All rows are made from the same 8 directions, up to rounding. Whole rows:
[[ 22   1  -1   7 -22   5  -4  19   3  39  -5  -9  -3  18   0   3  13  -5
  -18  14]
 [-11 -13  -8  -3   7  -2  23  -8  12  -7  -7  -5  -3  -5  -4   7  -5  -2
   14  10]
 [  2   6  14   1  12 -30  -4   6  -7  -9   0  -6   0   3  22  -8  -7  -5
  -10   8]
 [ 14  14  19  -6  -9  19 -19  18   5   9  -2   2   8  25  16   0   2   1
    2  -4]
 [  4   1   0   3   3 -31   7   1 -10   4  -4  -6  -4   6   9  -1  -5   2
   -9  11]
 [ -2 -18 -35  -1  13 -18  27  -6 -15   6  -4  -5   0 -17 -11  16  14   9
  -14  -2]
 [ -3   8   8  -1  26 -20   0  17 -25 -14 -10   2   4  32   5  29 -36   9
   -9  -5]
 [  6  -6  -8   0  21 -26   3   3  -5   0   9 -12   5 -42  24 -19  36 -18
  -27   1]
 [ -2  -4  16  -5  34  19  -2  23  21  -6   1 -10  11 -29  23  -4  16 -41
  -10  -1]
 [ -7  -3   5  24  -6  15 -23   9  -3  -3  12   2  -8  -2 -31   5 -18 -16
  -23   1]]

The start of a row, then its end:
[ -1  15  30 -13  18 -15   9   4  12  -6 -13  -4   1   7  34 -10 -15]
[-13  22  11]
[-12   5   4 -14   8  14   9 -18   9 -13  -2  10   2 -16   1 -10  -2]
[  1  31 -12]
[ 12  -3  -8  16  14 -28  -8  29 -29  14   0 -11   1  13  -1  22  -4]
[ -5 -50   5]
[ -2   7  12  -1  10  -9  -3   3  -3  -6  -1   0   0   1   9  -3 -10]
[-6  1  1]
[  0  13  27  15 -19  13 -20   2  15  11   4   2 -13   3 -11 -18 -17]
[-23   3  14]
[ 11   8  17  22 -17  -2 -22  13   6  25   8  -8 -13  -9  -7 -21   3]
[-31 -27  19]
[  5 -10   6  -7  22  28 -10  28  16 -11   5  -9  20  -8  23   9  24]
[-17 -15  -9]
[-15   2  10  -4   7  -7 -12 -12  -6 -44   8   9   5  10   6   0 -21]
[ 20  14 -12]
[  5   3  19  -6   0  -1 -13   9  11 -15   3  -5   9  12  28  -8   4]
[2 3 3]
[  4   7   0  12  -1 -28 -23  -6 -21  -7  19   0  -3 -25   5 -25  14]
[ -3 -29  -6]
[-19 -23  -4  18  17 -20   3  -2   6 -29  11 -13  -7 -26  -8   0  -8]
[-19 -22  17]
[  6  -8 -22  -6  15   3   5  13 -18   1  -1   0  13   4   0  25  13]
[ 13 -18 -18]
[ 13 -14  -1  -3  -4  58  -6  33  32  20  -1 -10  15   4   3  15  30]
[-20  -8   0]
[  6 -17 -20 -13   5 -28  34  -2   4   6 -13 -14   4   7  22  10  18]
[16  3 15]
[  1   5 -15  -8  25 -27  39  -6 -15  30 -20  -2  -8 -21  -2   5   0]
[-13   4   4]
[  1 -17  -6   3  -9 -12  -4  -9  17 -14  15 -13   2 -28  18 -26  36]
[ -4 -12  11]
[  2 -10  -3  -7   7 -39  30  -7  11   2 -10 -16  -4  -9  27 -11  12]
[-3  5 25]
[-13 -21 -18 -11 -12  -9  28 -30  19 -21  -2  -3  -2  -4   1  -4   7]
[24 31 10]
[  3   9  25   1 -13 -15  -8  -4  14  -4   1  -4  -6   7  20 -24  -5]
[-5 10 18]
[  8  -1   3   3  -8 -12  -6   8  -2   1   0  -6   1  18   9   2   0]
[  8 -10   8]
[  8   6   4   9 -21   4  -7   1   3  23   0  -1  -9   5 -10  -9   1]
[-7 -4 10]
[ 8  5  1 -4  0 14 -2  8  3 15 -2  1  4 -4  3 -2 12]
[-8 -1 -5]
[-17 -16   8  19 -20 -15   1 -15  19 -20   6  -9 -17   8 -16  -6 -26]
[-2  5 32]
[ -8   3   1  12 -11 -17  -4 -10 -14  -9   1   5 -11  20 -19   7 -32]
[14  0  6]
[  7 -19  -8 -14  -3   7  -5   5  17 -23  10 -10  20  -2  34  -6  42]
[17 -3 -5]
[ 0 -3 -5  2 -7  7 -3  1 -2  0  1  2  0  9 -9  8 -3]
[ 8 -1 -3]
[ 15  10 -20 -10   7  -7  10   5 -27  28  -9   6   6   1   1  11  16]
[ 13  -9 -18]
[  1   0  -7 -12  15  44   5   7  12  12  -2   5  11 -27  -3   3  25]
[-18   8 -21]
[-2 -4 -3 -2 14 22 -5 11  1 -6  3  2  9 -7 -3 11  6]
[ -6  -6 -14]
[ 11  -2 -18  -2  14  18  14  29 -17  31 -17  -1   6  24 -16  45  -7]
[  1 -16  -9]
[ -9   1  -7   0  15 -23   3  -9 -23 -18   2   5   0  -3  -3   6 -13]
[ 12  -5 -10]
[  2  15   3  -1   5 -14  12  -2 -14  22 -13   5  -9   6  -7   4 -18]
[-4  6  2]
[  7  23  -4 -12 -14  10   1 -23  -9  23  -2  18  -3 -17  -7 -23  14]
[  7  25 -20]
[  1 -19 -19   7   6   3  19  15   2  15  -9 -11  -2   6 -16  28  -1]
[ -6 -16  12]
[-16  -2  14   7  13  13 -12   3   6 -28   7   3   0  -2  -9   5 -23]
[-11   1  -3]
[-19 -29 -27   5   6  38   8  -4  11 -20   8   2   5 -16 -34  24   3]
[  1  -1 -12]
[-12  -6  -6  -6   2  -1  13 -15   2 -17  -3   4  -1   4  -5   7 -12]
[14 19 -2]
[ -1 -26 -36 -18  14   8  29   2  -2  -9  -8  -4  17   8   5  34  20]
[ 29   4 -12]
[-13  -5 -21   8 -28 -18  13 -32 -17  -6  -2  11 -16  25 -38  12 -33]
[39 18  5]
[-14 -11  -2  -3   6  47  15  -1  27   3  -6   3  -1 -14 -22  11  -5]
[-20  23  -2]
[  0   2  16 -18   5   9  -6  -4  20 -25   4   0  14  -5  36 -18  17]
[ 4 22 -7]
[  5 -15 -33 -22   1  -6  40  -6  -4   9 -18  -2   9  19   7  27  14]
[36 19 -3]
[-17 -14   7  12  22  10   5  15  11 -13  -3  -8  -4  -2 -15  21 -27]
[-26  -9  12]
[  9   8  -4  -3 -23  14  -8 -14   5  16   7   7  -1 -16  -2 -24  26]
[ 3  9 -8]
[  2  10  -8  -3  14  -1  -1   3 -24   7  -3   9   3  -2  -8  11  -5]
[  4  -7 -19]
[  2 -15  -9  -1  28 -28  20  15  -1   0  -5 -18   4 -16  21   8  14]
[-15 -24  13]
[ -2 -16   3  -4  -3  35   0  11  31  -8   0  -7   9   5   5   8  11]
[-6  8  5]
[ 16 -15  -9  13 -42   7 -11   7  16  19   7 -12  -3  18  -4  -4  23]
[  9 -17  20]
[ 10   5  10  15 -41 -32 -22 -20   5   3  18  -6 -13  -9  10 -47  18]
[  5 -10  21]
[  9   6 -29 -12  15   8   6   2 -32  17  -2  12  11 -10  -9  17  20]
[ 16  -9 -35]
